The groups are shells around one centre, one inside the other: the same stretched ball of 7 dimensions in 7 sizes.
In the rows, zero is written as 128.
Known rows, each followed by its group:
[ 96 123 119 126 110 133  90 143 115 137 132 109 172 125  86 162  91] => Z97
[108 114 132 125  99 169 111 139 141 168 157 101 175 157 103 170 118] => Z3
[ 93 120 157 137 145 108 142 139 145 148 105 135 124 153  68 185 143] => Z996
[114 123 134 137 145 114 130 160 122 158 128 126 146 133  52 171 132] => Z165
[ 77 120 154 125 147 136  89 117 144 138  94 125 135 144  95 184 103] => Z996
[115 120 152 146 132 120 184 158 157 181 143 134 125 169  54 189 191] => Z996
[113 127 128 145 125 109 139 160 120 155 137 125 152 125  53 168 132] => Z251
[ 83 123 138 128 112 163 116 125 161 161 134 117 136 164 101 185 147] => Z3
[ 99 126 126 141 121 131 129 153 136 162 142 129 157 135  62 185 146] => Z165
[ 76 124 131 123 136 142  88 132 141 142 112 126 144 142  85 186 121] => Z251
[111 107 144 138 114 144 157 162 154 184 160 129 178 170  68 199 167] => Z251
[124 112 131 130 128 117 134 172 116 161 145 119 176 143  56 168 124] => Z996
[ 96 122 130 124 112 140 112 138 134 148 132 111 148 150  92 167 121] => Z97
[124 115 149 132 164 118 140 163 130 169 125 128 138 152  50 175 143] => Z693
[ 91 115 156 146 115 155 128 127 162 172 138 127 168 148  91 201 134] => Z534
[ 87 144 139 144 153 128 112 122 143 150 104 128  94 122  72 172 138] => Z534
[ 94 135 139 142 141 143 123 131 151 165 124 126 111 139  74 180 153] => Z251
[ 96 115 151 146 101 154 143 133 162 175 149 123 167 156  91 197 146] => Z165
[125 117 139 147 114 152 156 159 147 193 169 119 166 152  67 183 160] => Z534
[106 122 116 129 106 155 118 156 135 168 160 112 168 148  79 174 141] => Z97
[106 115 129 141  93 151 123 149 136 169 162 115 197 137  83 183 120] => Z251
[112 110 151 127 148 148 107 145 137 167 128 118 163 150  79 179 114] => Z534
[ 92 104 153 129 110 161 141 141 170 176 148 127 171 185  93 207 161] => Z693
[ 88 130 131 134 147 137  87 135 130 148 114 125 144 121  74 178 111] => Z97
[ 94 138 119 141 113 138  96 131 123 146 132 111 146 109  83 161 104] => Z534
[ 82 108 140 129 103 157  97 132 146 153 137 120 196 148 101 196 105] => Z534
[103 123 114 128 119 121 105 159 111 143 136 117 171 125  66 165 108] => Z97
[108 130 132 157  96 132 163 148 146 175 160 124 150 136  67 181 162] => Z251
[102 107 135 136  75 165 141 146 156 177 173 114 198 167  97 193 145] => Z165
[118 137 122 145 132 122 147 159 129 169 144 121 120 131  51 162 160] => Z97
[119 118 155 135 161 123 155 155 147 175 125 130 117 165  55 180 167] => Z251
[ 98 115 133 116 133 132 111 151 132 148 125 119 151 160  78 174 128] => Z251
[ 91 108 137 142  86 159 121 141 150 169 160 123 211 145  92 202 123] => Z3
[122 117 163 145 134 142 167 143 160 188 143 122 130 167  73 182 167] => Z996
[ 90 139 124 149 124 111 150 150 142 155 130 137 117 133  52 183 172] => Z3
[121 109 148 142 106 162 159 152 159 195 171 117 173 169  81 190 162] => Z693
[ 98 116 126 127 108 159 133 155 153 175 159 122 165 170  79 192 166] => Z996
[ 78 119 128 125 119 128 103 142 135 138 121 128 163 144  81 187 121] => Z165
[ 87 123 149 142 112 174 114 115 166 173 139 117 148 149 105 192 136] => Z996
[108 107 120 137  67 150 145 165 140 173 184 116 218 156  81 190 142] => Z97
[103 127 108 142  78 161 129 153 140 174 178 112 182 137  82 179 147] => Z3
[ 93 110 134 141  92 148 123 146 144 164 155 124 204 143  85 198 123] => Z97
[ 80 131 134 138 123 132  98 125 135 140 114 123 144 123  86 177 108] => Z165
[117 103 127 128  86 164 129 163 137 178 180 108 214 162  88 182 129] => Z996
[110 118 124 140  83 158 156 157 153 184 179 116 173 163  80 185 170] => Z534
[ 71 135 141 129 170 104  89 127 129 123  74 137 105 124  67 178 113] => Z3
[ 89 137 133 160 100 131 146 132 150 163 142 129 139 125  74 186 153] => Z97
[119 117 168 147 145 133 148 136 149 177 127 123 135 149  74 179 137] => Z3
[ 91 125 141 148 121 134 154 144 160 172 139 138 139 152  65 200 176] => Z534
[ 85 138 125 155  86 156 127 123 154 165 152 118 148 124  92 183 143] => Z996
[111 129 131 150 110 145 152 149 149 181 159 121 144 143  69 180 166] => Z165
[ 98 126 162 140 177 115 123 133 142 155  93 136 107 138  61 182 134] => Z693
[ 87 101 122 121  62 167 122 150 152 162 173 114 218 176 106 198 136] => Z3
[109 105 142 142  85 151 147 152 149 177 169 119 205 158  85 194 137] => Z693
[ 97 137 139 150 163 107 120 142 129 152 105 138 117 111  48 178 133] => Z3
[ 91 124 119 137  94 150 126 147 145 163 156 121 169 146  81 187 148] => Z165
[112 124 132 145 119 116 135 154 122 156 139 122 162 125  62 170 122] => Z251
[ 86 116 139 117 145 126 107 145 138 142 109 129 142 159  76 184 131] => Z165
[ 95 123 136 127 152  99 120 153 122 136 104 132 132 140  57 173 127] => Z693
[ 97 110 131 114 125 145  95 148 130 149 131 115 176 156  88 177 109] => Z693
[ 95 123 129 128 143 113 100 151 117 138 113 126 153 126  63 172 108] => Z693
[ 99 121 120 130  86 162 110 140 137 161 160 104 175 146  99 171 122] => Z534
[ 92 104 140 120  96 158 126 144 155 163 150 117 183 180  99 194 140] => Z693

New rows, each followed by its group:
[100 135 111 134 130 113  98 153 105 137 124 118 149 107  61 157 104] => Z3
[101 116 142 140  93 159 148 139 162 178 160 118 164 166  92 191 158] => Z165
[ 88 139 126 151 130 113 112 138 125 143 118 131 140 103  61 177 119] => Z3
[ 94 125 144 138 165 122 110 145 136 156 108 138 137 130  56 189 132] => Z3
[ 86 114 135 144  96 145 129 144 151 165 151 132 193 143  80 205 138] => Z3
[ 90 119 159 136 152 146 110 125 155 163 111 130 137 146  83 193 129] => Z251
[101  99 151 136  97 161 125 142 152 174 156 119 212 159  96 200 118] => Z3
[112 119 159 135 166 128 154 151 155 178 121 135 112 169  57 188 175] => Z693
[110 126 122 146 108 131 150 161 137 172 159 125 160 139  59 181 159] => Z251
[ 98 131 146 137 156 130 133 138 149 163 115 130 103 150  66 180 160] => Z165
[100 114 141 146  84 147 177 152 169 184 170 129 168 175  78 203 188] => Z3
[113 132 127 157  81 155 166 145 155 188 178 114 151 143  78 178 173] => Z3
[133 121 135 138 137 108 161 172 122 168 144 120 138 148  47 160 151] => Z3
[106 138 130 151 151 102 136 156 124 156 121 135 124 114  39 173 145] => Z3
[ 91 119 160 133 145 155 119 123 164 168 117 126 128 162  91 192 143] => Z693
[102 106 145 123 125 151 137 153 156 174 145 125 164 181  80 196 160] => Z165
[ 76 108 121 116  82 151  93 141 136 138 143 114 202 157 105 187 105] => Z3
[ 89 108 150 134 124 151 119 140 156 167 134 131 178 158  84 205 135] => Z693
[104 132 134 137 141 138 106 135 131 157 123 115 128 127  77 164 120] => Z165
[ 97 116 142 120 171 110  99 154 121 140  98 133 145 141  58 178 112] => Z996
[ 88 135 121 142 100 149  92 124 129 147 136 109 158 112  95 166 100] => Z97
[102 122 150 122 184 118 108 146 132 150  95 130 112 149  59 174 131] => Z693
[103 110 161 145 131 148 141 140 160 180 138 131 165 157  77 202 146] => Z534
[116 121 134 151 119 111 153 165 127 166 147 130 170 129  49 181 140] => Z3
[116 127 142 146 115 160 153 140 158 189 159 114 131 156  82 176 168] => Z3
[110 105 134 140  66 168 145 151 152 183 186 111 215 162  96 192 139] => Z534
[ 95 117 160 135 152 128 150 143 162 168 117 139 120 172  66 198 173] => Z693
[121 132 148 141 177  99 134 152 120 155 104 127 101 126  45 157 132] => Z996
[121 134 141 152 141 129 170 154 151 186 145 128 106 149  51 176 188] => Z3
[ 82 112 159 135 118 150 125 124 165 161 125 128 157 164  97 202 137] => Z534
[121 123 128 154  85 164 158 154 151 196 187 113 176 145  77 182 163] => Z3
[ 97 126 135 123 142 148 118 141 148 163 126 120 118 162  80 176 155] => Z3
[107 112 133 142  92 135 145 157 138 167 161 122 193 148  74 187 136] => Z165
[ 97 124 145 146 109 136 157 137 158 169 141 126 135 157  79 187 165] => Z693
[ 99  98 140 119 102 166 116 149 150 169 156 116 201 176  97 195 129] => Z693
[ 86 128 141 144  94 160 121 116 157 162 141 113 147 142 106 181 130] => Z3
[ 87 103 165 131 140 147 116 134 160 164 119 135 172 164  86 209 130] => Z3
[105 129 142 150 140 108 140 148 130 156 122 132 136 124  53 177 136] => Z251
[114 130 129 142 114 143 145 149 142 174 154 114 134 146  73 168 158] => Z693
[ 72 129 145 124 154 123  92 120 140 129  85 129 110 142  86 178 117] => Z3
[121 101 155 132 135 136 155 164 148 181 147 128 172 174  64 193 155] => Z693
[108 137 127 158 107 127 148 145 136 168 150 122 142 119  64 172 146] => Z251
[ 78 125 116 117 109 133  96 140 130 132 124 118 152 147  89 173 120] => Z3
[ 89 112 156 119 165 116 112 141 140 142  93 133 131 162  72 186 127] => Z534
[121 118 149 148 101 142 162 144 148 180 159 113 156 153  82 174 146] => Z3
[112 102 150 117 142 150 135 158 152 177 140 123 157 187  76 190 157] => Z97
[121 103 152 133 127 138 143 159 140 176 148 121 181 162  71 185 134] => Z693
[126 129 136 148 119 143 150 149 139 182 157 112 138 139  69 165 150] => Z534
[ 90  96 160 123 108 158 138 139 170 170 142 126 183 193 100 209 149] => Z3
[ 97  91 156 124 101 173 135 146 170 183 159 123 205 193 100 213 148] => Z3
[106 126 135 145 144 114 137 158 132 163 129 135 144 130  48 183 146] => Z534
